There are 8 hidden switches. A switch that is on adds its own fixed numbers to the row, and there is some noise. The rows also spread widely along 12 directions, which tell nothing about the answers.
(in the rows, 128 means zero)
Some rows, each with its switches (1 for on, 0 for off) after it:
[120 148 160 131 136 167 115 109 103 132 136 132 144  98 138 119 122 144
 112 117 127 167  84 143 153 104 159] : 0 1 1 1 0 1 1 1
[122 172 138  88 160 150 101 106 127 129 138 118  79 119 181 101 142 130
 123 126 112 126  89 180 144 138 155] : 0 0 0 0 1 0 0 0
[154 170 140 120 125 160 185 118 148 133 136 107 109 151 173 134  67 119
 105 162 145 152 159 120 126 108 112] : 1 0 0 0 0 0 0 0
[178 108 150 137 112 207 158 116 105  92 130 108 144 147 134 169  29 102
 172 152 145 189 130 129 139 105 111] : 1 0 0 1 0 1 0 1
[ 88 162 122  98 137 109 137 110  72 105 184 150 176  93 112 130 127 133
 107  93 135 137 100 165 167 133 169] : 1 0 0 1 0 0 1 0
[155 140 169 124 113 159 128 148 124 141 101 109 132 150 158 130 130 154
 116 159 145 152 117 122 119 134 129] : 1 0 0 0 0 0 0 1
[140 123 136 138 127 160 110 138 110 145  80 116 108 131 129 114 167 143
 125 111 115 126 132 142 109 158 105] : 0 0 0 0 0 0 0 0
[ 93 133 166 136 128  66  94 129 111 157 136 128 123 148  98 141 213 167
 121 120 127 126 120  97 123 155 139] : 1 1 0 1 0 0 0 0
[127 146 123  73 153  72 138 131 121  91 194 153 166 119 108 118  95 137
 133 190 118 119 123  63 142 134 104] : 0 1 1 0 0 0 0 0
[147 158 131 113 139 160 150 122 122 120 126 133 140 125 150 131 151 152
 108 144  82 130 148  95 133 156  85] : 0 0 1 0 1 0 1 0
[111 116 144 106 155 152  78 138  87 109 148 155 160 119  89 101 140 163
 108  76 156 164  75 180 149 166 120] : 0 1 1 1 1 1 0 1
[140 125 164  96 127 170 123 137 127 110 135  93 139 165 161 162 103 166
 137 162 116 145 101 121 124 148 109] : 0 0 0 0 0 1 0 1
[134 163 129 117 126 163 159  90  63  41 126 130 176 108 127 184 172 137
 128 136  62 144 162  88 150 187  84] : 0 0 1 1 1 1 0 1
[144 116 133 160 126 155 120 138 146 135 138 167 129 127 108 144 132 136
 122  85 160 156 140 130 139 124 119] : 0 0 0 1 1 0 0 1
[164 154 128 122 127 133 124 120 141 138 134 135  95 128 140  95  95 100
 163 154 158 153 101 136 146  85 160] : 0 0 1 1 1 0 0 0
[147 181 140 151 127 128 130 124 143 126  89 138  93 116 156 125 206 133
 114 153 112 119 161  79 117 149 130] : 0 1 0 0 0 0 0 1
[123 152 163 107 160 176 130 117 156 130 157 132 116 130 176 164  89 141
 119 156 128 156  98 126 150 112 143] : 1 0 0 0 0 1 0 0
[114 164 119 178 128  79 116 168 150 191 120 178 135 115 106 101 244 175
  94  75 145 108 128  89 107 140 154] : 0 1 0 0 0 0 0 1
[150 118 117 124 118 153 151 123  99  92 130  95 130 176  92 134  96 120
 160 111 127 159 156 134 110 164  52] : 0 1 1 0 1 1 0 0
[161 164 109 118 152 152 134 104 143 104 157 146  90 143 132 137 140 102
 182 146 102 139 147 106 133 156  97] : 1 1 1 0 1 0 1 0
[183 143 139 116 131 114  98 136 127 165 103 107  72 156 130  51 144 123
 161 168 136 115 120 105  97 127 111] : 0 0 1 1 0 0 0 1
[191 130  94 135 154 174 119 164 165 124 140 167 111 164 112 112 116 131
 191 113 156 141 107 122 113 162 101] : 0 1 0 1 1 1 0 1
[129 183 146 103 135 122 139 109  96 107 123 110 132 123 164 125 174 155
  97 158  85 107 144 101 130 167 119] : 0 0 0 1 0 0 0 1
[174 101 163 139  81 147 134 147  68 148  70  63 140 167 116  95  85 142
 144 148 147 155 128 133 102 118 106] : 0 0 0 1 0 0 0 1
[153 123 163 127 115 161  77 142 131 115  71 121  97 146 143 141 184 141
 168 155 133 146  92 140 136 160 148] : 0 0 0 1 1 0 0 0
[124 171 140 154 125 128 140 112 124 111 127 138 121 121 126 133 154 123
 113 101 158 161 134 130 142 128 151] : 0 1 0 1 1 1 0 1

New rows, each followed by its switches (1 for on, 0 for off):
[106 186 169 157 129 141 163 100 140 188 132 119 104 121 179 139 155 151
  62 106 122 154 144 120 144  92 159] : 1 0 0 0 1 0 1 0
[156 180 113 143 120 120 182 117 147 152 134 126 103 138 143 100 118 111
 112 133 135 137 173 102 119 104 110] : 0 0 1 0 1 0 0 0
[133 136 124 177 123 100 145 151 126 182 112 165 148 107  98 114 172 150
  94  93 139 133 152  80 122 105 125] : 0 0 0 0 1 0 0 0
[152 147 102 123 151 141 161 133 111 135 153 128 146 135 126 125  98 135
 152 132  98 121 124  97 117 127 107] : 0 0 0 1 0 1 0 0
[102 150 132 131 132  86 111 123 101 151 136 102 108 153  98 100 185 143
 131  82 127 128 115 141 116 149 132] : 0 1 0 0 1 1 1 0
[122 143 118 142 132 119 124 104  85 154 175 141 136  77 122 105 112 104
 155  86 112 135  97 149 153  57 190] : 0 0 0 0 0 0 1 1
[178 127 100 151 118 177 160  97 114  64 151 150 129 112 119 185  87  68
 204 130  99 156 172 102 147 112 109] : 0 0 0 0 1 0 0 1
[157 147 143 123 120  98 102 130 137 110 101 121  92 136 140 139 173 115
 195 202 110 121 114  69 125 135 149] : 0 1 0 0 0 0 0 0
[145 178 134 147 147 149 166 119 135 142 115 160 133  94 165 135 143 145
  89 146  98 134 147  77 146 116 131] : 0 0 0 1 1 0 0 0
[163 127 131 124 149 154 112 142 142 131 128 161 108 138 113 107 129 125
 144 137 154 155 126 121 129 149  97] : 1 1 1 0 1 0 0 0
[155 107  89 103  91  81 149 135 133 104 190  91 115 217  68 137 107 102
 227 135 129 118 162 105  90 153  65] : 0 0 1 0 0 0 1 0
[153 169  95 114 171 161 117 123 124 110 152 185 128  74 160 126 158 122
 163 134  83 106  99 116 148 132 155] : 0 0 0 0 0 0 0 1
[173  91 134 162 113 160  93 163 138 178 118 149 128 145 108 119 133 143
 187 117 146 149  85 123 114  98 141] : 0 0 1 1 0 0 0 1
[111 169 133 113 112 105 110 130 128 134 135 132 123 128 142 118 186 139
 134 119 145 138  81 162 145 126 184] : 0 0 1 0 1 0 0 0
[132 158 154 143 116 154 120 110 131 101 114 127 106 127 145 151 169 130
 128 131 123 146 143 124 136 152 133] : 0 1 0 1 0 0 1 1
[165 151 110 126 153 146 131 138 152 126 142 178 121 116 121  94 132 129
 110 138 140 128 160  94 122 148  84] : 0 0 1 1 0 0 0 1
[119 144 131 162 130 169 139 110 135 132 120 134 106 130 134 159 152 135
 121  86 114 141 154 141 123 144 116] : 0 1 0 1 0 0 0 0
[153 150 130 119 141 188 113 124 150 109 127 147  98 143 138 108 156 137
 109 100 143 150 144 162 129 183  86] : 0 0 1 1 1 0 1 1
[111 143 118 101 144 114 108  91  95  38 156 144 120 125  82 153 171  91
 154 120 135 134 154 132 147 206 101] : 1 0 0 1 0 1 1 0
[111 129 131 151 162 155 112  92 160 121 160 181  86  76 123 141 116  89
 100  88 140 145 165 142 152 104 127] : 0 0 0 0 0 0 0 0
[143 162 136 147 127 123 111 132 163 151 135 144  91 141 142 139 181 119
 165 133 151 137 105 105 126 116 172] : 1 0 0 0 0 1 0 1
[163 148 126 131 128 180 113 129 121 114 100 147 120 106 150 123 166 126
 146 140 108 134 122 126 129 147 122] : 0 0 1 0 0 0 0 1
[146 135 118 154 141 140 149 117 120 168 163 158 134  93 127 126  76 102
 156 114 128 147 116 121 147  50 167] : 1 0 0 0 0 0 0 0
[138 123 134 161 153 120 131 140 157 200 153 145 102 145 112 112 131 153
 127  96 113 128 141  83 113  98 104] : 0 1 0 0 1 0 1 0
[176 166 125 177 103 177 163 125 134 149  92 123 101 160 147 139 158 122
 146 103 139 155 158 129 111 131 126] : 1 0 0 1 1 0 0 1
[119 164 121 145 136 133 190 102  90 113 172 176 191  87 108 157 124 133
  83 104 106 157 172  87 165 123 104] : 1 0 1 1 1 0 1 0
[121 119 186 120 151 116  75  96  70 175  95  78  72 135 129  91 160 137
 122 135  98 126 118 133 116 130 120] : 1 0 0 1 0 0 0 0
[176 132 127 192  73  90 163 140 132 133  97 132 130 144  78 129 117  92
 175 146 176 164 170  61 127  84 135] : 0 1 0 1 1 0 1 0
[136 119 128  90 193 178 106 129 111 117 167 156 135 131 121 125  95 143
 130 115 111 139 102 141 144 165  86] : 1 0 0 0 1 1 0 0
[156 167  88 135 131 162 125 114  86 108 121 161 129  83 123  96 162  99
 160 100 117 132 115 163 138 137 148] : 0 0 1 1 0 0 0 1
[119 128 134 107 128 137 120 115  92 108 164 126 156 140 123 171 138 151
 173 116  89 135  90 133 151 143 140] : 0 0 0 1 1 0 1 0
[148 155 161 156 125 149 163 135 167 162 132 157 144 108 172 168  97 140
 112 180 139 156 122  64 149  62 170] : 1 0 0 0 0 0 0 0
[134 166 113 139  95 123 164 128 103 113 129 114 134 137 110  91 130 115
  97  85 175 141 168 163 120 145 121] : 0 0 0 1 0 0 1 1
[132 113 154  84 139 175  80 150 125 105 113 123 134 158 137 142 170 183
 132 146 108 127  93 147 121 212  83] : 0 0 1 1 0 0 0 0
[150 154 141 126 128 161  92 105 114  84  88 119  73 114 148 124 176  99
 157 149 115 133 137 140 130 163 129] : 0 1 0 0 0 0 0 1
[137 209 100 108 125 162 198  57 111  78 159  83  89 136 171 140  86  72
 147 129  99 150 164 154 140 115 118] : 0 0 1 0 1 1 0 0
[111 172 139 128 125 118 140 107 102 145 140 105 132 129 148 130 176 153
 116 114  89 126 123 111 120 127 137] : 0 0 1 0 0 1 0 1
[121 101 161 141 119 161  96 106 116 116 123 126 112 118 124 164 123 121
 149 119 126 158 113 151 148 113 144] : 0 0 0 1 0 0 0 0
[137 110 128 159 149 141 120 110 152 127 154 150  89 128  89 126 108  98
 119  87 150 146 189 110 117 123  76] : 0 0 0 0 0 1 0 1
[107 162 147 139 123 134 152  98 123 130 181 153 148 104 123 138 124 124
  77  86 150 171 147 139 164 100 140] : 1 0 1 0 1 0 1 1
[133 120 152 148  98 114 126 111  80 130 136 124 158 106 105 135 124 119
 146 134 122 155 120 107 145  78 154] : 0 0 1 1 0 0 0 1
[137 118 111 160 131 148 134 112 128 173 146 130  93 127 106 105 106 105
 140  72 126 141 153 150 112  92 102] : 0 0 1 0 0 0 0 0
[121 201 134 137 166 142 118  57 125 145 163 127  42 100 167  99 134  77
 134  87 137 153 119 177 155  86 186] : 1 0 0 1 1 1 0 1
[123 116 170  95 158 161  84 115 164 121 171 122  79 156 143 136 116 145
 113 118 133 143 124 149 138 152  99] : 0 0 0 0 1 0 1 1
[123 147 133 109 119 134 130  88 113 106 164  99 100 134 134 137 104  99
 174 128 113 147 120 157 137 112 141] : 0 1 1 0 0 0 1 0
[135 158 164  99 125 125 150 134 151 141 144 105 134 165 160 136 130 173
  94 174 110 136 132  81 126 136  97] : 0 0 1 0 1 0 1 0
[ 86 125 174 161 118 142 123 112  89 148 123 137 164 113 107 172 178 171
  93  92 111 166 127 124 143 129 134] : 1 1 1 1 0 0 0 0
[114 171 131 126  85 136 187  88  75  96 134  69 145 144 154 176 122 125
 138 120  86 136 150 143 131 127 139] : 0 0 0 1 0 0 0 0
[126 112 155 178 137 121 148 113 165 181 184 157 128 138  93 173 110 129
 134 106 127 170 150  55 138  64 112] : 1 0 1 0 1 1 1 0
[164 106 148 105 106 162 137 145 100  97 116 107 168 153 123 143  77 151
 164 178 126 160 104 117 127 138 101] : 0 1 1 1 0 0 0 0
[139 142 138 148 123 134 152 145 148 155 127 138 134 135 141 147 124 152
 123 141 123 135 133  89 122 108 131] : 0 1 0 0 0 0 0 0
[116 180 181 135  98 116 140  95 174 164 139  65  40 182 181 123 122 112
  98 133 180 158 157 155 118  93 158] : 1 0 0 0 0 0 0 1
[150 139 143 144 124 202 157  73  87  70 131 123 135 101 125 146  78  91
 124 109 121 188 163 144 160 117  97] : 0 0 1 1 1 1 1 1
[147 172 125 169 124 127 200 135 208 193 156 128 100 153 160 129  64 123
 101 135 168 145 161  76 111  48 135] : 0 0 0 0 0 1 0 0
[115 177 141 109 133 143 108  97 128  97 122 130  91 118 146 125 197 113
 116 130 130 137 135 156 142 172 131] : 1 0 1 0 0 0 1 0
[140 183 133 144 121 103 127 129 148 166 137 145 108 123 164 128 189 142
 148 136 117 121 103  91 135  92 190] : 0 0 0 0 1 0 0 1
[130 133  88  93 159  84 128 100  84  95 220 138 125 137  80 124  85  88
 209 119 114 118 117 132 137 128 129] : 1 1 0 1 0 0 0 0
[127 177 132 134 111 117 142  95 114 124 139 107 105 117 153 130 153 108
 140 124 108 128 141 126 135 105 163] : 0 0 0 0 0 0 1 1
[143 135 160 133 110 141 105 121  53 156  77  96 130 121 114  79 153 130
 148 127 128 160  86 158 130 121 153] : 1 1 1 1 0 0 1 0
[156 124 132 131 138 154 145 125 133 120 136 144 127 125 127 139  91 122
 129 141 120 144 157  98 138 118  92] : 0 0 0 0 1 0 0 0
[135 125 140 101 166 122  83 145 137 110 167 188 157  86 112 118 132 136
 140 153 139 129  81  91 159 125 150] : 0 0 0 0 0 1 1 1
[134 163 144 129 145 139 136 108 154 158 171 132 101 119 181 153  94 126
 167 149 104 146  83 116 157  53 191] : 0 1 0 0 1 0 0 0
[125 125  77 127 142 106 135 104 119  91 217 174 117 124  59 126  76  58
 181  70 177 145 153 169 144 122 125] : 1 0 0 1 0 0 0 0
[160 141 142 152  93 141 132 167 148 142  80 124 137 153 120 105 160 149
 107 133 181 154 138 108 105 146 108] : 0 0 1 0 0 1 0 1
[143 167 145 181 117  87 128 152 146 207  94 168 123 124 133 115 216 158
 120 132 149 135 114  66 128  99 184] : 1 0 0 1 1 0 0 0
[163 164 150 129 165 121 118 106 111 181 130 113  83 124 157  86 132 122
 146 158  94 131 114  80 128  86 140] : 1 0 0 0 1 1 0 1
[118 143  76 125 155 140 132 142 104 113 179 198 186  86 111 154 161 149
 160  81  98 111  92 135 149 146 156] : 0 0 0 1 0 0 0 0
[123 159 114 125 138 135 139  86 110  92 167 143 127 103 126 159 141 100
 165 118  92 145 125 120 157 111 141] : 0 0 1 0 1 1 0 0
[141 152 124 140 114  84 167 145 113 153 140 143 163 122 110 111 116 127
 117 146 153 136 138  78 128  95 146] : 1 0 0 0 0 0 0 0
[160 149 123 144  92 116 147 139 129 144 109  97 111 178 133 132 150 134
 170 135 135 132 130 114 109 129 135] : 0 0 0 1 1 0 0 0
[177 124 156 126 134 207 119 123 110 109  82  99 101 150 138 104 103 126
 134 139 130 170 137 138 118 155  68] : 0 1 1 0 1 1 0 1
[139 139 136 124 122 156 160 116  88 103 134 135 176 113 131 171 120 133
 133 153  92 150 139  97 142 131 107] : 1 0 1 0 0 0 0 0
[157 154 117 156 154 161 120 108 143 151 112 153  76  99 150 122 163 107
 154 119  90 126 139 112 131 112 135] : 0 0 0 0 1 0 0 0
[148 136 122  92 177 168 116  93 106  55 164 169 126 108 103 130  94  92
 138 141 133 161 142 129 164 170  77] : 1 0 1 1 1 1 0 0
[159 187 132 145 131 144 163 107 158 115 131 156 106 106 167 149 102  94
 146 181 146 157 138  89 154  90 172] : 1 1 0 1 0 0 0 0
